Every row belongs to one group in each of 4 separate groupings. Each group adds its own fixed numbers to the row, and there is some noise. The rows also spread widely along 12 directions, which tell nothing about the answers.
Some rows, each with its group in each grouping after it:
[  9   5  19  -8  -1  25  13  -6   2   1  -4  -2   6   9   2 -15  12  -1
  13   1   4  -8   2  11   1   1  -4   4  11  10 -13 -17 -11   4   2  25
 -11   4 -11  -6  -2   2]
Q_374 Q_340 (1) botib
[-10   9  -8  20   3 -18   6  -6 -11 -11  21 -19  -8  20 -17  31  15  -5
  18 -12 -13   2  -7  34 -15  -7  -8  18  11  14  31 -10 -28  13 -19   5
  -7 -16  11  10  -1 -11]
Q_565 Q_340 (0) vaf
[ -2 -12 -11   5  -4   1 -29  11 -14   7  13   2   9  -3  22  27  19  -3
  16  -9  -3 -16  -2  12 -10  17   5  19  -4  -9  24  -9   1   0  -8 -12
  -6 -14   3  22  -3 -17]
Q_206 Q_821 (4) vaf
[-15  -4  -3  -2  25   6 -26  -4 -30 -18  26  -6 -13  12  -7   5  29   9
  27   8 -16 -10  -5 -10  -1 -17  22   8  18  16  11 -18  -6 -11 -32   5
 -18 -16 -17  28  -5 -25]
Q_572 Q_395 (5) luga
[  0   8  15  -1   5   4  12  12   1   2   9 -20   4  -8  -3  -1 -12 -12
 -14 -14   6   2   5  22   4  -1  -8  -1  12  23 -17  18 -16   1   4  11
 -18   5  -4 -18  11  -9]
Q_572 Q_778 (2) luga
[ -7   0  -3  13   5   1   5  -3  -4  -1   5 -12 -13  14  -8  12   9  -3
  16  -8 -20   5   2   9   4  -6  -1   4  -4   8   8 -26 -19  13 -22  10
   4  -9   0   5  -7  -9]
Q_374 Q_778 (2) botib
[  2  27  17  -1   7   5  11 -11 -15   0  29 -12 -12  17 -15   8  10   8
  11  -4  -9   6 -13  15  -9 -10  -3   7  11  18   2  -3 -31   5   2  27
 -21  -9 -14   8   2  11]
Q_111 Q_821 (1) vaf
[-10   6   0   2   3  13   5 -10  -1 -29 -11  -8 -12   2   0 -12  13  -2
  10   4   2  -4  16  12  -3 -11   0 -13   6   4  -5  -4   7  12  11   0
   4   6   9 -19  -1   3]
Q_111 Q_395 (3) vaf
[  2   0  -9  -5   8  -3  29   1  -5  -8   9 -18   4   6 -12   2  14 -15
  22 -21   2  -6 -11  20 -34   1   7  18  30  -2  15 -11 -26   0 -14   6
 -21  -7  16  10   7   2]
Q_565 Q_778 (0) botib
[ -2  -4   1  -7  -9   2  31  11   8  13  -4 -27   6  -3   7   5 -12 -19
  11 -21  19 -13  -3  18 -18  11  -4  13   3  -4   5   6 -27  10  -8   7
  -8   4  11 -11  10   5]
Q_206 Q_821 (3) vaf
[  7  22   9   1   9  -3 -18  29 -17  15  26 -11   1 -26  18  15 -17  -2
 -22 -28 -12  12   1   7  -7  14  -8   6   8  14   3  24 -30  -6   7   4
 -18  -5 -15 -13   9  -5]
Q_111 Q_821 (4) vaf
[  1   0   4  13   4 -10   7 -19   6 -28 -17  -6   8  15  -3   5  22  -7
  13  -7   4  -3  21  27 -11  -8 -13  17  24   9  15  -2 -14  15   7  16
  -9   7  -2 -21   3  -1]
Q_565 Q_778 (5) luga
[ -3   9  11  -7   6   6   1  -4  -9  -8  -2 -11  -5   6   7  -1   8   1
  13  -7   1  -2  11  -2 -13  -4   3   5  18   1   5   0 -21   4   5  17
 -12   2 -12 -10  10   7]
Q_206 Q_821 (3) vaf
[  7 -15  11   7  -5  11  32  13  18  -5 -19 -15  -6   3  -7   3 -11 -15
  -5 -14  -2   1  19  22  19 -11 -19  -2 -10   9  -5 -14  -4  17 -10   9
   7  22  10 -25  -7 -15]
Q_374 Q_821 (2) botib
[-18  28  14   7  15  -3   3 -15 -15 -10  18 -25 -26  13 -13  -1  -4   9
   4  -7 -10  12   5   2   1 -22   1 -10   5  23  -4  12 -31  12  -7  25
 -10  -4 -19 -18  11   4]
Q_565 Q_821 (5) luga
[-11   6   0   1   4  -2  12   3  -3  -6   4 -17 -13   3  -2   5   3  -8
   7 -14  -5   4   6   6  -6  -5   3  -5   3   4   3   1 -18   7  -8   6
  -4  -1   4 -11   5   0]
Q_206 Q_778 (3) botib
[  3   5  -2   3   3   5  26   2   2 -15  -6 -13 -15   3  -9   0   6  -4
   9 -22 -18  11   3   3 -23  -9   0   1   7  -9  13 -17 -19   8  -6   9
   2   7  10 -15  -1   8]
Q_374 Q_821 (0) botib
[  3  -8   9   5  -9   8  19  -8   5 -26   1  -4 -12  26 -15  18  19  -1
   3   3   2  -3   5  26   8 -23 -14   0  -3   4  10  -6   9  13   7  17
 -10  16   9  -8  -3  -7]
Q_565 Q_821 (2) luga
[ -7  -2  -7   7   7  -4 -24  -6 -16  -8  -1   0   4  10  16  11  27   2
  28  -6  -9  -8   3   1 -18  10   9  23  18  -3  24 -22 -22   5 -10   1
  -2 -16  -6  14   0  -5]
Q_572 Q_340 (3) botib
[-13  -3  -5 -14   3  17 -14   5 -20   6  34  -4 -11   6   4  15  15   5
   4  11  11 -14  -9   5  13  -1   4  -1  -7  12   3   9   8 -15 -20   7
 -22  -6 -10  13   0 -27]
Q_111 Q_395 (0) vaf
[  1   0   5  -6  -9  23 -20  12 -11  16  16  11   7  -3  25  10  16   2
  -1   7   7  -8  -6   8  10  20   3  -1 -11   1  -8  -1   8  -5  10   2
 -12  -4 -10  10  -4  -8]
Q_111 Q_778 (3) botib
[-18  -3   4  16  14 -14  -6  16  -4   1   5 -29 -17  -2   1  20 -20  -8
  -2 -18 -16   5  26   7  24 -14  -8  -4 -11  23   4   2 -21   9 -38   1
   9   0  -7 -18   2 -28]
Q_206 Q_395 (5) vaf
[ 18  -3  -7   4  -6  27  27  14  12   5  -7  -4   3 -12   7  -8  -5 -14
   6  -8 -15   0 -16  10   2  13  -5   9 -11   2  -3 -24 -15   3 -16  14
   4  14   1 -10 -20  -2]
Q_565 Q_395 (2) luga
[  8   3   8  -2 -10  17   9  10  -2  19  11  -7   6   2   6   8   5  -6
  17 -11  -5  -7 -13  14 -17  11   7   8  -3 -12  -1 -17 -10   6   2   1
  -6  -6   8  19   1   9]
Q_206 Q_821 (0) vaf
[  5 -20  12   8   6  14  27  19  11  -7 -25 -18  -8   6  -8  -3  -3  -7
  21 -19 -29   1  19  -3  10 -21   1  -8 -10 -10  -7 -42  -3  15 -22  -3
  23  11  14  -3 -13  -8]
Q_572 Q_821 (1) vaf
[-10  -1  -8   7   0  11  -4  13  -2   1  -6 -12 -10 -12  15   0  -3  -3
   5 -11 -12   1   6   1   3   8   6  -6 -16  -1  -1 -10  -9   9 -10 -10
  15  -1   5 -12  -8  -9]
Q_572 Q_821 (3) botib
[ -9  12   1   6   6   8  17   4   1  -7  -1 -22 -14  -5  -4  -6  -7  -3
   8 -13  -9   4   9  12   2  -7  -2 -12  -7   9  -9  -3 -14  13  -4   2
   7  -1   5 -18  -3  -2]
Q_111 Q_821 (1) vaf
[ -7 -18  22  -3  15  -2   6  23  -9   8   5 -23 -11  19  -9  19  -3  -6
  19 -24 -20  -3  19  -9  11 -27  11 -11   2  -7  -8 -26  -6   5 -29  -3
  -1  -7   7  25   9 -15]
Q_565 Q_778 (1) botib
[  8 -12  14  -6   8   9  14  14   1  -5 -16 -12  -3   8   0  -4   5  -5
  23 -26 -18  -2  10 -19 -22 -15  14   4  16 -26   2 -30 -11   6  -7   3
   0   8   8   5   8  10]
Q_572 Q_821 (0) luga
[ -1 -14  -9  -8   2  10   4  15  -7   6   2 -16   0   2  11   6   7  -7
  24 -19  -6 -13 -11  -9 -21   6  12  17   2 -19  17 -19 -14  -1 -20   0
  -5  -3   9  15   0  -2]
Q_572 Q_821 (2) vaf
[-26  16   8  13  14   2 -36   2 -18 -12  13 -13 -15  -6   4   4   0   4
  -8  -4 -10  10  26  11  22 -10   5 -28  -4  20 -20   8   6  10   7 -13
   4 -14  -4  -8   9 -16]
Q_565 Q_778 (2) botib
[  1 -10  14  -8   8   5  -9   5  -8  -5  -6  -9   4  11  12   6   7  -2
  14 -13   3 -11  18  -3  -7  -7   1  10  18 -11   6  -9  -8   5   2   8
 -12   2  -4   4  15  -1]
Q_565 Q_821 (2) vaf
[-13  28  15  12   3   2 -11 -18 -10  -3  16  -8 -10  14  -5   6  14   7
  10   2  -5   5   5  23   3  -8   0 -11  -1  17 -12   2 -11  17  16  10
  -5 -17  -8   0   4   7]
Q_111 Q_778 (1) luga
[ 13   4  16  -4  -2  28   7  10   0  11   1  -2   4  -4   9 -10   0   2
   6   0  -7  -3  -7   3   5   6   1   3  -7   5 -13 -14  -9   2  -1  17
  -5  10 -14  -5  -9   1]
Q_572 Q_821 (5) vaf
[  8 -10   4   4   2  13  16  29  -1   9   8 -11   0  -8  -4   2  -1 -14
   7 -16 -19  -2 -10   8  -3   1   7  -1  -4   0  -8 -19  -4  -1 -17  -6
  -2   0  11  11 -10 -12]
Q_572 Q_778 (4) luga

New rows. What belongs after each?
[-20  15  17  -5  17  15 -32   3 -19  -6  16  -8 -14  -7  13  -5  -2  10
 -11  11   6   0  23   0  30  -8   0 -22   1  29 -23  21   3  -3   3   6
 -10  -3 -27 -16  10 -21]
Q_111 Q_395 (3) vaf
[  1   6  12 -11   3  13   4  18  -8  10  20 -12  -2  -4   6   4  -6  -5
  -9 -12   6  -2  -2   7   1   3  -2  -3   4   8 -11  13  -8  -7   3  11
 -21   2  -4  -4   8  -3]
Q_111 Q_778 (2) vaf
[  2 -10  16  -2   9  17   0   8  -5   0  -7  -9  -6  16   5  -1   7   3
  22  -7 -17  -6  14 -13  12 -13   3  -1   1  -2  -6 -30  -8   4 -21  14
   5   1 -12   6  -4  -9]
Q_565 Q_340 (1) vaf
[  2  -5  11   4  -2   1   4  16   4  13  -9 -16  13 -12  11   0 -12 -15
   7 -20   6 -10  10  18  -7  10  -1   8   3   3  -7  -2 -14  13   0  -6
  -1  -1   7  -7   8  -5]
Q_572 Q_821 (4) luga
[  0   1  -3  -4   4   1   2   4  -2  -8  -2 -10  -1  -1  10   4   9  -8
  13 -20  -2  -5   7   4 -19   0   4   7  11  -9  11  -7 -11   3  -1   1
  -4  -1   9  -4   6   6]
Q_111 Q_395 (1) botib
[-16  18  12  -5  20   8   3   0 -16  -7  21 -22 -33   3 -11  -9 -10   6
  -2  -3 -11   8   2 -15  11 -26   5 -18   1  27 -12  12 -18  -1 -24  23
 -10   2 -19 -19   7  -9]
Q_572 Q_395 (4) luga
[ -3   9  21  -5  -3  16  14  -6  -7  -5  22 -14  -9  20 -19   6  15   3
  15   4   3  -8  -9  26  -2 -19   3  -6   1  10 -11  -6   3  10   8  10
 -16  -4   8  18   1   3]
Q_572 Q_821 (1) vaf
[ -8   2  -9  -7   0  21  -4   1   0  11 -14  -8  -9  -9  30 -13  -5   3
  12  -8  -2  -3   9 -25  -1  13   5  -1 -16 -10   0  -4 -16   0 -17  16
  10   6 -19 -28  -2   0]
Q_206 Q_821 (0) vaf
[-15   4   9   3  27  -3 -20   6 -12 -13  -7 -23  -5  -6   8  -8   0   2
  11 -15 -12   0  31  -9   5 -10   5  -2  19  19  -6  -4 -21   1 -19   2
   2  -9 -16 -14   8 -20]
Q_572 Q_340 (1) vaf
[ -9  -3  21   4   1  -3  -2  -3  -7   2   6 -18  -8  27  -5  23   4   0
  14  -9   2  -5  17  13   3 -17  -5   3   3   2   5  -9  -9  18  -1  11
  -7  -4   2   9  14  -3]
Q_374 Q_821 (2) vaf
[ -2  19   0  10   4   4 -11 -16  -7 -16   1  -2  -3   0   4  -2  14   6
   7  -1  -6   6   5  17  -6   5  -4  10  11  18   8  -5 -23  12   8  13
  -5  -4 -12 -13  -4   1]
Q_572 Q_821 (2) botib
[  3  -1  -3  13   9  11   2  13  -1   0  -1 -10   5 -16   4  -5  -4 -10
  12  -6 -19  -2   4  16   7   9   0   8  -1  17  -4 -22 -18   3 -26  -1
   6  -2  -7  -2 -16 -17]
Q_206 Q_395 (5) vaf
[  5  -5   6   7   3   4  19  -6   1  -1  -1  -9  -6  15  -6   3   3  -8
  20  -2  -7  -7   0  11   5  -9  -7  14   2  13   7 -20 -21  11 -27  21
  -3   2  -7  -2  -6  -9]
Q_565 Q_395 (4) luga
[ -8   8   5   1   5  16  10   3   3 -10  -5 -16 -14 -11   2 -18 -10  -7
   3  -5  -4   0  12   5   7  -9   1 -18  -6  11 -16  -2   1  10  -6   3
   9   7   4 -25   0  -3]
Q_206 Q_395 (4) vaf
[ 12  -1 -14 -18 -20  49  -7  11  -2   1   4  19   6 -20  32 -11  23   2
  -9  10  11 -10 -18   3  -7  29   7  -6 -19 -16  -5   3  25 -13  25   2
  -9  15   2 -10 -16   1]
Q_374 Q_821 (3) botib
[  1  -2 -17   8  -5   6  -4  11  -2   5   3  -4   2  -9  19  15   5  -5
   1 -10  -6  -1  -4   7  -2  19  -4  13 -12   1  17  -1 -19   1 -13   5
   0   2  -6 -12 -12 -13]
Q_565 Q_821 (3) luga
[  4  -2   4   6  -2   7   5   4  -3  -3   3  -4   6   5   1   5  13  -9
  14  -8  -6  -7   1  21  -9   2   0   4   7  -2   0 -14  -1   9   1   0
  -5  -4  11   8  -2  -2]
Q_565 Q_778 (4) vaf
[ -9  16  -2   7  11  -2   5 -10  -6  -5   0 -19 -12  -1   1 -10  -6  -6
  16 -12  -8   1   2   1 -12  -2   3   4   9  12   2  -3 -31  14 -17  13
   2  -8  -7 -16   5   4]
Q_565 Q_395 (4) luga
[-15  10  10   6   1   8   1  -2  -3  19   5 -23  -5   3   2  -2  -9  -3
  19  -6   2  -8   0  13   3   3   8  -4 -12  12 -19  -6 -19  18  -9   2
   6 -16  -3   5   4  -1]
Q_572 Q_821 (1) luga
[-13   4 -16   3  16 -14  -9  -2 -15   5   1 -21   5 -12  16  -4  -1  -8
  25 -20   8 -13   5   2 -25  18   9  26  22   9  18   3 -44   4 -23   1
  -8 -22 -12  -5  10 -10]
Q_111 Q_821 (4) luga
[ -1  16   3   0  11  30  14  -8  -6 -15  -2  -4 -18  -1  -5 -31  11   5
  12   7 -20   8  -1  -8   0  -8   6 -16   2  11 -15 -20  -8   4  -6  22
   2   4 -13 -16 -15   2]
Q_374 Q_778 (4) vaf
[-17  17   1   0   7  20 -22   5 -16   7   8 -13 -16 -11  20 -10  -4  10
  10  -3 -14   4   5 -17   4   5  17 -18 -13   0 -14  -4 -12   3  -3  -1
   9 -11 -15  -6   0   1]
Q_206 Q_821 (3) vaf
[ -5   5  -2   0  -2   9   6   2   0 -12   9 -12 -14   1   2   6   4  -4
  -1  -5  -3   0   1   7  -1  -9  -3  -6  -7   4   5   8   1   0  -6  10
  -5  13   3 -18  -2  -3]
Q_206 Q_395 (5) vaf
[ 23  -6   7 -14 -19  28  37  24  11   8  10  -4   6  -4   6   3  -3 -13
 -15  -9   8  -7 -21  16  -1   9 -13   9  -8   3   1   7  -2 -11  -3  25
 -22  29   2 -19 -11  -4]
Q_206 Q_340 (5) vaf
[  2  -4   8 -10 -11  30  -7  16  -6  13  19  -1   2  -6  11  10   5   2
 -13   5  12  -9  -5  15  15   6  -5  -6 -15  10 -11  12  15  -8   3   5
 -15   9  -5  -2  -2 -20]
Q_572 Q_821 (0) vaf
[-11   9   4   8  -1  17   4 -18  -2 -10   2  -7 -14   9  -5 -10   9  -1
  20  14  -3  -7   4  16  11 -10   0  -9  -8  17  -9 -13   1  16  -7  11
   7  -3  -3  -6  -8  -5]
Q_206 Q_395 (4) vaf
[ 17 -10  13   4  -3  24   9  11   5  -6 -11   4   8  -2   1  -2  10  -3
   4  -3 -13  -1  10  15   9  -2  -4  -1   0   0  -9 -24   5   6   4   4
  -1  11  -2  -2  -9 -10]
Q_565 Q_821 (0) luga
[  7  15  21   5 -14   4  20  26   8  22   4 -22  -7  -3   2  17 -21 -11
  -1 -40 -22  14  -2  10 -23  -3   3 -12 -12 -26  -8  -8 -13  20  17  -7
  10   3  27  -1  13  32]
Q_206 Q_821 (0) vaf
[ -2  -7   6   9   6  14  10   4   3 -19 -10 -11  -8  -1  -4  -5   2  -3
  -1  -2 -10   1  18  11  20 -15  -7 -10  -8  15  -8  -8   2   7  -9   7
   4  14  -6 -24 -10 -20]
Q_565 Q_821 (5) luga
[  3 -10  -3  -8  -4  18 -14  -1  -4 -14   3  11  -2  10  20  13  29   8
  -2   8   6 -11   8  -1  14   0 -14   9  -5   5  20   5  10 -12  -2  22
 -13  13 -17 -16 -11 -21]
Q_111 Q_340 (1) vaf
[ -4   0   6   3   1  13 -14  13  -9  -4   7  -2  -4  -4   9   3   6  -3
  -1  -5  -4  -4   8  11  12   0  -1  -6  -3  10  -5  -4   6   3  -4  -3
  -2  -1   0  -4  -3 -19]
Q_565 Q_340 (4) botib
[ -7  -3   7  10  -3   0  18   9   4   5  -2 -20 -12  13   0  11  -8  -9
  12 -15 -11  -1   4   6   4  -9  -6   2 -12   3   8 -13 -19  13 -25  14
   6   6   2 -12  -4  -6]
Q_206 Q_340 (5) vaf
[ -4   9   5  -5   2   0   4   1  -6  10  14 -15  -5   7   7   9  -1  -4
   0 -14   5  -1  -8   0 -10   3  -2  13   9  10   8  14 -30  -1  -8  25
 -20   0 -13 -11  11   2]
Q_572 Q_778 (2) luga
[  2  17  -7  -3  -1  19  -2 -21  -7 -11  10   7   5  -3   9 -14  23   2
   3  13  15  -8 -10  19  -8  14  -4   8  12  21   0  14  -8  -3  11  25
 -22  -1 -19 -18  -4  -3]
Q_565 Q_778 (4) luga
[ -6  -3   6   5   7  17 -15   0  -2 -19 -11  -2   8  -6  10 -17  14  -2
   7   7   3 -10  17  12  11   0   3  -2  10  18 -12  -6   8   3   1   2
  -3   4 -10 -15  -6 -21]
Q_572 Q_340 (5) luga
[ -7   1  -7   7   1   5   0   1   0 -23  -4 -11 -12  -2   3   7  11   0
   0 -11  -8   2   9   8  -7  -8  -3  -3  -6  -1  14   4   1   7  -1   1
   3  12   9 -24  -5  -5]
Q_572 Q_821 (5) vaf
[-14 -10   3   0  -5   3   3  -2  -5  -5  11 -13 -16  13  -3  19   7   0
   2   3  12 -11  10  14  18 -13 -11  -3 -14  15  11  12   3   5 -16  12
  -8   8  -2 -11   1 -25]
Q_206 Q_821 (4) vaf
[ -4  -4  25   8  11   1  -9  12   2   3 -21 -17   3   3  10  -4 -12  -8
  10 -20  -9  -1  37  -1   9  -9   0  -5  13   2 -17 -17 -13  15  -6  -2
  10  -3  -6 -11  15  -8]
Q_565 Q_340 (0) luga
[-10 -22  -8  -1  22   6   0  13   2 -34 -33 -18  16 -24   3 -31   7 -20
  14 -15   9 -14  43  19  -5   0   7  -3  37  10 -11 -15   7   1 -10 -27
   4   1  16 -20   5 -35]
Q_374 Q_340 (0) botib
[-14   6   8   2  -1   3   7   8   5  16  -3 -23   0  -8  10  -2 -18 -12
  -5 -14  16  -2  19  18  10   6  -7 -10  -7  13 -18  17 -12  11  -2   1
   1  -1  -1 -25  13  -8]
Q_111 Q_778 (0) vaf
[ -3  -2  12   1   1  13   2 -15  -8 -19  11  -5  -6  24 -13  11  26   6
  14  11   4  -9  10  25  12 -21  -7  -1   3  13   0  -9   8   8   1  14
 -12   0  -3   8  -3 -13]
Q_565 Q_821 (1) vaf
[ -2   7   3   5  -5  13   9   5  -6  -1  21  -7  -6   6 -10  11  12  -4
   5  -2  -9  -1 -14  21  -1  -2   1   0  -3  12   2  -7  -5   1  -7   6
 -10  -3   4   6  -5  -9]
Q_206 Q_340 (0) luga
[  1   8   6  -1 -20  24  18  -1  10  31   2  -8 -11  15  20   7  -7   2
  10  -3  -4  -4 -15  -7   7  10  -9   5 -35  -3   1 -10 -22  10 -17  35
   9   8 -14 -14 -10  10]
Q_206 Q_340 (1) vaf
[ -7  -1 -10   0  -2   5  -4   2  -2  -7   2 -11 -10   0  12   9   6  -1
   2 -12  -1  -2  -1  -1  -9   2   0   5  -7  -4  16   6  -9   3  -3   9
  -3   6   2 -17  -1  -3]
Q_572 Q_821 (2) luga
[  1   1  -2  -3   7  13   4   8  -9  -8  11  -6 -11   3  -1   6  18   1
  15  -9 -24   3  -4  -5  -5  -9   8  -2   1  -3   5 -16  -5  -7 -13   8
  -7  -1  -1   8  -9  -5]
Q_206 Q_778 (1) vaf
